Every row belongs to one group in each of 4 separate groupings. Each group adds its own fixed numbers to the row, and there is some noise. The rows also spread widely along 17 directions, which tell nothing about the answers.
(in the rows, 128 means zero)
Known rows, each followed by its group in each grouping:
[135 151 139  91 117 149 107 134  62 163 174 121 165 128 155 199  97 167
  91 123 208 193 112 147  74  49 152 138  29 194 113 131  60 130 142 136
 118 146 106 110 168 133] | J_482 J_991 vus J_433
[ 98 139 107 170  97 110 150 155 147 136 101 132 127 125 145 136  91 118
 153 188 136  82 108 164 142 160 159 145 126 196 143 113 122 106 159 124
 131 157  97 117  83 143] | J_120 J_638 deri J_143
[ 87 140  96 112 120  75 213 108  78 147  93 160 161 122 118 101 110 121
 125  98 124 134 122 118 145 113 192 144 130 101 158  94 118 123 154 177
 165 137  97 138  73 150] | J_482 J_715 furu J_141
[ 73 126 101 152 141 110 161 143 138 131 115 166 109 155 138 110 125 123
 139 173 113 107 107 120 132 155 131  98 165 158 159 153 131 153 154 121
 128 139 144 168 147 118] | J_120 J_162 vus J_386
[146 163 113 106 130 139 141 129 161 123 174 168 142 152 158 108 130 129
 152 122 116 136 125 112 103  99  85  94 147  80 104 142 133 133 106 133
 128 116 140 169 138 108] | J_321 J_715 deri J_747
[188 167 125  95 105 148 124 172 144 122 100 137  72 127 128  78 169 165
  92 149 110  96 128 174 114 143 100 139 107 124 135 134 164  88 110 150
 154 111 151 163  68  94] | J_321 J_162 furu J_143
[117  58 131  89 105 130  98 161 175 132 151 132 100 151 148 112 159 178
 135 197 133 117 101 160 118 120 102 104 118 173 139 175 111 135 158  77
 123 112 180 140 181 135] | J_482 J_638 deri J_386
[121 208 101 152 128 113 144  80 124 134 140 177 123 116 160  88  56 101
 178  90 118 114 177 170 145 170 125  79 150 113  89 135 167 125 130 155
 125 117  67 110  45 149] | J_482 J_991 furu J_747
[120 165 130 158  90 136 103 139  98 123 130  86 126 118 110 161 182 194
 115 133 143 119 147 193 135 118 161 183  32 217 172 162  91 114 134 144
 140 153 124  99 154 134] | J_321 J_991 furu J_141
[172 101  97  41  98 160 120 110 168 116  95 134 107 125 101 128 167 131
 122 149 128  98 140 143 125 172 115  84 116 146  90 125 191 123 128 129
 148 121 207 149  69 138] | J_120 J_638 deri J_433
[104 144 131 140 113 125 173 181 128 148 130 149 107 120 153  89 165 150
 150 143 134 102 136 217 105 140 130 109 126 193 151 130 116 125 137  60
 122  93 136 134 113 129] | J_482 J_638 vus J_747
[199 193  87  91 143 130 177 181  90 153 105  97 161 146 129 152 132 129
  64 120 110 136  73 162 116 185 134 151  94  94 103 124 151 132 117 134
 136 132  76 181  40  57] | J_321 J_638 deri J_747
[168 100 119  46  93 147 150 132 161 122 123 127 128 114 122 108 140 149
 119 144 155 128 114 137 104 117 119 128 126 134 108 102 139  92 146 142
 128 120 173 142 114 128] | J_120 J_162 deri J_433
[ 96 125 103 134 131  93 178 148 125 135 137 135 147 143 140 130 153 138
 138 139 123 137 111 140 154 146 140 129 118 120 144 142 126 154 135 104
 111 138 105 141 124 113] | J_321 J_162 vus J_386
[ 99 117 121 115 108 110 160 132 101 135 144 135 124 122 120  96 157 205
 127 110 108 131 124 194 144 143 150 137  94 172 155 170 100 146 159 100
 137 127 132 129 156 138] | J_482 J_991 furu J_386
[139 160 128 129 106 149 113 137 149 130  97 161 111 152 137 161 144 105
 135 181 158 100 159 123  93  90 136  95  97 156 120 152 134 120 137 151
 125 109 154 168 105 134] | J_120 J_638 furu J_143
[162 145 127  66 117 153  96 122 138 144 128 156  73 135 143 115  97 161
  95 138 116 131 126 154 124 153 110  87  95 135 105 157 155 126 133 143
 162 129 146 148  95 107] | J_482 J_715 furu J_386
[117 119  87 100 102 107 214 135 129 106  92 116 155 118  76  71 252 156
 136  88  90 100 137 141 158 148 151 157 142 119 168 137 157 135 112 136
 166 127 189 154 113 141] | J_120 J_162 deri J_141
[141 129 120  63 116 143 116 125 133 128  96 137  91 148 129 147 161 128
  84 147 143 126 142 130 133 132 138 107  85 119 137 135 161 130 137 160
 152 122 181 143  88 104] | J_482 J_991 furu J_143
[128 141  81 114 125 118 171 147 125 121 144 122 175 145 129 191 150 119
 130 128 139 152 105 123 148 137 124 165  88 104 126  95 124 145 115 148
 104 183 117 138 106  84] | J_482 J_991 furu J_386
[116 177 126 156 119 135 127 140 119 165  66 147 113 120 114  98  85 111
 123 163 156  98 125 104  76 105 166 152 144 218 172 100 127  75 134 209
 161 135 133 127 110 152] | J_321 J_991 deri J_141
[130 160 127  68 120 105 153 116 149 136 169 143 105 132 170  60 109 116
 111  93 139 139 125 147 150 124 100  87 161  51 111 152 157 143 136 126
 150  91 119 131  96 109] | J_120 J_991 furu J_747
[134 120 134  85 128 155 105 104 179 120 164 173 121 152 144 143 116 171
 157 120 133 186 167 131 127 110 100  95  99 112 112 192 130 134 120 132
  92 121 180 145 189 117] | J_482 J_638 deri J_143
[132 118  88  90 122 168 117 144 146 142  93 184 127 131  88 141  60 159
 120 159 124 144  90  83 100 148 112 148 110 212 138  79 145  85 102 190
 167 220 196 144 115 135] | J_120 J_162 deri J_143
[ 79 100 130  98 109 128 180 143 135 143 173 178 157 125 164 161 109 149
 167 127 187 177 131 155  92  65 138 133  91 173 151  71  70 118 135  83
  83 148 161 116 177 131] | J_482 J_638 deri J_433
[154 107  88  92 144 134 168 154 142 136 132 124 177 138 136 163 147 107
 153 182 169 155 120 167 100 145 100 104 128 114  75 100 130 150 136  87
  46 113 113 156  96 115] | J_120 J_715 furu J_143
[136 118 111 101 152  91 155 172 128 149 156 112 129 145 178  41 157 117
 123 154 155 144  94 162 114 111  79  98 194  64 123 139 131 151 133  85
  96  64 100 149 124 119] | J_120 J_162 deri J_386
[152 161 133 122 159 148 100 154 174 168 105 115 115 142 135 105 119 109
 127 148 153 169 130 100 104 123 100 112 151 131 127 213 160 135 102 163
 118  86 130 144 155 125] | J_482 J_715 vus J_433
[158  94  94  59 124 120 160 135 153 121  96 177 124 136 117  91 104 153
 125 145 116 144 117 135 137 159 104 130 138  89 116  82 157  91 127 151
 120 148 163 158  61 121] | J_120 J_638 deri J_143
[140 213 115 184 153 136  70 158 121 112 147 106  87 131 149  79 160 152
 124 124 140 143 148 183 130 121  58 172 120 130 193 134 127  90  73 174
 120 127 123 114 132 109] | J_120 J_638 vus J_747
[107 184 127 117 108 133 200 132 131 147 137 170 133 110 129  79 100 146
 138  76 114 123 126 153 113 142 150 122 149 170 139 133 126 127 130 124
 159 133 140 139 132 119] | J_120 J_991 deri J_747
[ 32  95 157 111 109 117 153  92 167 123 139 192  76 127 162 129  75 168
 155 143 140 146 160 157 151 133 178 100 116 185 183 152  93 122 197 103
 104 127 170 114 202 125] | J_482 J_638 vus J_143
[ 62 101 149  81 108 136 137 129 193 128 151 160  84 123 171 156 117 119
 147 152 185 154 152 155 145 122 124 102 114 175 164  97 130 129 134  82
 101 143 203  94 164 107] | J_120 J_638 vus J_143
[ 95 138  83 128 113 121 147  67 110 105 169 158 180 136 115 141 126 155
 170  95 112 126 147 120 133 115 144 104 111 145 110 167 109 159 137 143
 146 154 138 142 162 179] | J_120 J_638 deri J_433
[125  95  77 151 147 104 104 192 128 125  55  85 120 171 112 161 217 113
  97 223 138 106  94 122 152 167 122 166  98 142 180 133 159 132 120 153
 122 146 148 142  84 110] | J_482 J_991 vus J_433
[109  93  86  81 131 129 117 131 114 125 148 160 119 144 135 101 135 142
 126 172 136 111 108 149  97 132  89  75 141 155 123 104 130 138 146 108
 143 133 174 148 116 148] | J_120 J_162 furu J_747
[102 117  92 156 139  94 146 125 135 128 128 137 163 138 154 131 101 104
 170 172 170 148 127 132 136 122 120 124 148 113 122 112 119 122 149 140
  69 132  82 120 113 151] | J_120 J_162 vus J_433
[172 159  92 139 161 134  80 123 159  92 115 136 104 158 136 106 124 142
 130 169 109 141 142 128 141 158  71 134 138  65 129 150 157  96 114 196
  88 124 121 163 110  98] | J_321 J_638 vus J_143

New rows. What belongs after each?
[ 93 158 109 134 144 100 119 101 145 132 158 105 141 147 166 159  81 107
 125 138 130 151 108 108 177 159 134 117 126  97 131 168 130 158 149 149
 128 146  79 113 138 106] | J_321 J_715 vus J_747
[140 166 120 113 116 155 125 115 148 113 139 143 104 126 128 107 140 150
 134 125 107 104 144 155 114 152 119  98 128 158 119 170 142 124 144 148
 143 116 156 150 138 119] | J_482 J_991 vus J_747
[143 106  75 116 149 116  96 111 182 125 106 124 157 158 118 141  41 116
 138 177 115 155  92  75 158 184 103 136 159  90 104 159 153 111 156 201
 105 166 108 143 114 128] | J_120 J_638 deri J_747
[121  59  93  55 123 103 179 124 122 120 148 100 152 133 128 101 169 164
 112 153 108 122  81 168 143 167 139  97 143 116 108 155 114 161 190  82
 132 109 135 151 137 129] | J_482 J_715 vus J_141
[147 179 110 145 128 130 133 131  93 131  84 149 123 146 115 127 142 138
 108 147 125 109 136 120  96 106 154 140 106 135 146 142 120 108 148 208
 136 119 118 179 107 123] | J_482 J_991 furu J_386
[ 96 114 108 131 110 121 132 107 146 112 122 147 134 124 132 161  96 155
 156 150 136 140 143 156 166 155 145 144  89 163 140 100 120 113 144 139
 111 185 131 102 113 138] | J_120 J_715 deri J_143
[110  99 103  95 131 104  92  84 127 110 130 110 130 154 132 146 156 147
 115 156 125 131 142 128 173 152 140  96  99 108 127 190 145 159 155 135
 136 118 137 125 126 150] | J_321 J_638 vus J_143
[161 159 149  82  95 155 104 130 168 135 138 138  94 134 145  90 126 144
 110 139 138 112 131 131 106 103 114  85 131 146 103 199 148 128 136 141
 169  94 163 152 136 131] | J_120 J_991 deri J_143
[ 73 155  90 159 123 137 126  98 114 123 167  76 172  95 118 154 157 129
 176 124 171 126 137 153 115 111 128 167 117 216 168  95  90 134 114 134
 122 156 128  67 189 168] | J_321 J_715 furu J_433
[ 65 162 144 118 105 139 120 120 133 161 165  79 128 114 166 156 121 105
 124 109 203 146 126 120 117  81 158 137 106 207 179 148 104 150 125 132
 161 129 146  65 201 141] | J_482 J_162 deri J_433
[122 105 117  69 109 104 125  84 113 103  88 150  92 157 130 125 172 137
  86 149 112 100 145  98 158 111 170  85  99  75 142 150 146 136 171 182
 178 111 166 171  86 132] | J_482 J_715 vus J_386
[143 142  86 119 116 151  86 122 102 118 133 128 137 138 115 153 112 149
 114 169 146 111 105 132  88 110 111 135  94 189 121 121 104 110 140 175
 151 163 138 144 128 151] | J_120 J_638 furu J_433
[125 169 126 149 111 110  98 126 104 116 134 142  73 146 199 131 100 119
 111 178 154  93 140 178 135 117 131 111 100 119 143  89 114 103 166 153
 115 124  87 125  66 105] | J_482 J_991 deri J_386
[150 130 118 123 113 117  65 141 151 138 142  81 122 132 146  60 124 133
 115 172 149 104  82 109 118  94  93 129 160 140 125 188 132 110 139 176
 181 104 109 105 141 176] | J_482 J_991 vus J_433
[145 123 150  95 116 141 144 200 142 164 136 148 139 132 150 109 119 171
 116 151 179 181 100 147  78  61 112 157 106 159 140 126  92 100 115 115
 109 125 142 143 157 118] | J_120 J_162 deri J_143
[ 83 111 100 149 150  89 156 169 134 147 129 112 153 123 145  83 114 130
 145 178 155 142  76 139 127 124 112 172 175 144 179  80  98 110 130 126
 111 141 100 102 142 139] | J_321 J_715 vus J_143
[116 144  82 117 125  94 162 107 100 107 169 104 180 130 155 122 132 129
 135 110 143 137 109 148 152 120 130 154 130  75 130  93 102 130 142 153
 116 144  87 110 111 131] | J_482 J_991 deri J_143
[146  96  86 114 151  99  87 157 116 132 137  96 162 166 144 143 133 142
 105 196 151 156  81 112 131 118  94 139 112  91 121 139 115 127 143 150
 105 138  95 139 115 132] | J_321 J_162 vus J_747
[103 178 109 154  89 109 124 120 143 109 162 154 104 114 150  75 140 143
 170  94 121  96 163 181 170 125  97 127 115 140 144 126 150 120  81 121
 182 155 129  88  76 164] | J_120 J_638 furu J_143
[148 128 130  74 122 129 168 161 155 153 109  52 131 111 135 105 182 113
 106 133 163 145 118 166 132 155 143 146 144 123 141 153 151 128 142 120
 106  77 133 115 127 100] | J_482 J_162 deri J_141
[118 141  86 123 164 127 112 168 103 132 114 136 107 169 144 145 130 117
  83 176 143 141  77 107 106 128 100 143 119 126 177 101 123 126 118 169
 138 156 148 162 129  85] | J_482 J_638 vus J_433
[140 130 134 121  88 135 117 124 162 148  84 100 135 106 120 157  94 127
 138 167 169 127 133 125 126 120 171 161  92 184 126 133 122  81 168 187
 114 137 102  99 107 155] | J_482 J_162 furu J_386
[122 100 108 122 140 135 114 166 117 137 150 123 137 123 139 100 104 191
 131 174 147 154  90 184  80 127  95 160 129 189 160  98  73  92 155 123
  90 140 133 122 176 130] | J_482 J_162 deri J_747
[155 133 147  68 104 120 123 142 174 155 173 167 150 127 177 152  74 128
 151 107 202 217 153 136 139  63  85 123  75  70  83 109 138 101  90 126
  91 146 109  94  84 127] | J_120 J_162 furu J_747
[137 141  96 113 110 121 120 125 114  90 131 173 121 151 136 112 190 137
 131 132 131 107 157 138 129  85  97 122 100  88 145  74 136 104 103 164
 142 147 177 155  74 133] | J_120 J_991 deri J_747
[112 152 118 156 134 124 111 154 133 140 129 107 109 128 144  86 169 145
 140 149 133 116 138 188 141 152 106 119 133 165 154 173 143 150 106  97
 137 108 126 113 125 142] | J_120 J_715 deri J_143
[131  96 135  85  89 120  94 126 136 141 100 119 116 114 135 157 114 152
 114 163 165 137 135 156 154 125 156 141  56 165 133 101 129  88 148 147
 146 154 131  82  63 160] | J_482 J_715 vus J_747
[109 157  94  72 115 112 167  64  91 105 159 116 147 117 135 107 178 117
 121  90 127  94 145 147 145 139 153  79 133 109 111 123 148 168 145 124
 167 107 142 125  97 147] | J_321 J_991 vus J_143
[145 159 142  77 115 130 145 180 133 163 116 113  97 118 151  88 109 151
  75 116 159 155  96 168 124 129 124 161 112 139 163 115 134 103 109 129
 159 128 137 117 101  93] | J_120 J_638 deri J_143
[ 31 116 101 121 158 100 144  84 116 142 114 210 112 165 150 173  81 108
 153 135 141 164 177 124 159 156 163  66 102 138 161 134 146 175 141 117
 109 148 154 126 122 132] | J_482 J_638 furu J_143
[156 102 136  85 124 134 113 146 157 128  93 135 108 164 154 158 128 128
 104 205 161 138 129 132 113 124 143 104 104 111 118 152 131 117 179 149
  80  96 144 165 116  94] | J_482 J_991 deri J_143
[104 143 126 117  97 161 141 111 169 123 121 131 106 113 108 145 131 142
 146 142 130 108 145 143 117 150 157 130 116 216 151 156 126 116 161 157
 134 138 179 125 177 119] | J_482 J_991 furu J_141
[ 89  88 134  96 119  97 128  89 159 108 126 138  87 146 156  77 131 148
 126 164 127 118 146 153 172 152 148  82 157 100 144 190 138 146 201 120
 115  82 148 135 150 132] | J_120 J_991 deri J_143
[ 66 122 125 122 137 131 164 149 164 118 158 204  81 161 161 171 128 164
 142 132 123 176 144 164 162 150 113 109  77 131 174 141 126 162 116  75
  95 169 181 155 176  55] | J_120 J_715 furu J_433
[ 76 145  98 136 108 123 166 111 172 118 115 143 108 117 141 142 108  89
 158 157 122  80 120 116 153 175 149 121 148 168 153  80 153 118 141 141
 148 169 143 114 102 117] | J_321 J_715 vus J_433
[138 128 128  93  99 143 114 125 160  85 175 135  88 146 182 134 151 156
 118 175 130  99 125 166 126 118 108 102 105 111 127 126 111 116 166 117
 110 118 152 153 147  83] | J_321 J_162 deri J_143
[167 165  71 116 154 179  46  93 101 120  88 116 110 149 114 191 115 106
 100 200 126  93 136 112  99 187 119  71  97 187  91 155 172 136 140 202
 143 147 146 159  78 133] | J_482 J_162 vus J_143
[ 84 122 150 108 115 107 186 120 171 161 114 155 135  94 143  88  31 139
 165 107 172 184 142 159 137 129 162 159 155 154 164  92 105  79 165 138
  79 123 117  83 147 138] | J_120 J_638 deri J_747
[ 95 152  86 147 134 131 140 161 124 119 150 177 102 149 155 101  93 147
 129 169 101  95  81 149 110 155 101 126 148 176 162  94 114 119 132 131
 155 180 148 150 133  98] | J_482 J_991 deri J_143
[127 160  96 123 113 130 180 138 137 122 142 139 138 129 141 147 122 118
 142 136 135 118 128 172 124 155 127 124 121 140 113 110 123 127 141 116
 104 142 116 149 104  99] | J_120 J_638 furu J_141
[113 129  77 194 135 112  67 103 101  78 142 176 110 176 130 111 147 174
 153 191  94  87 142 145 128 121  91  98 111 133 133 187 111 135 158 166
 127 140 121 174 139 169] | J_120 J_991 furu J_433
[ 93 186 129 129 119 135 152 118  98 122 131 162  91 141 147 125 145 135
 115 123 133 106 158 170 109 117 153  92 105 161 158 152 116 150 145 122
 146 108 149 164 136 111] | J_120 J_638 furu J_143
[103 132 114 126 116  87 156  85 100 137 134 172 177 130 140  95 146 116
 188 104 156 135 192 130 121  58 146  79 128  92 105 144 126 135 137 143
 116  80 109 124  89 212] | J_482 J_162 furu J_747
[107 135 149  96  98 138 124 130 149 125 133 117  83 114 133  99 151 183
 104 120 127 120 133 173 149 143 148 132 100 184 167 180 128 123 149 124
 163 122 166 108 163 121] | J_482 J_991 vus J_143
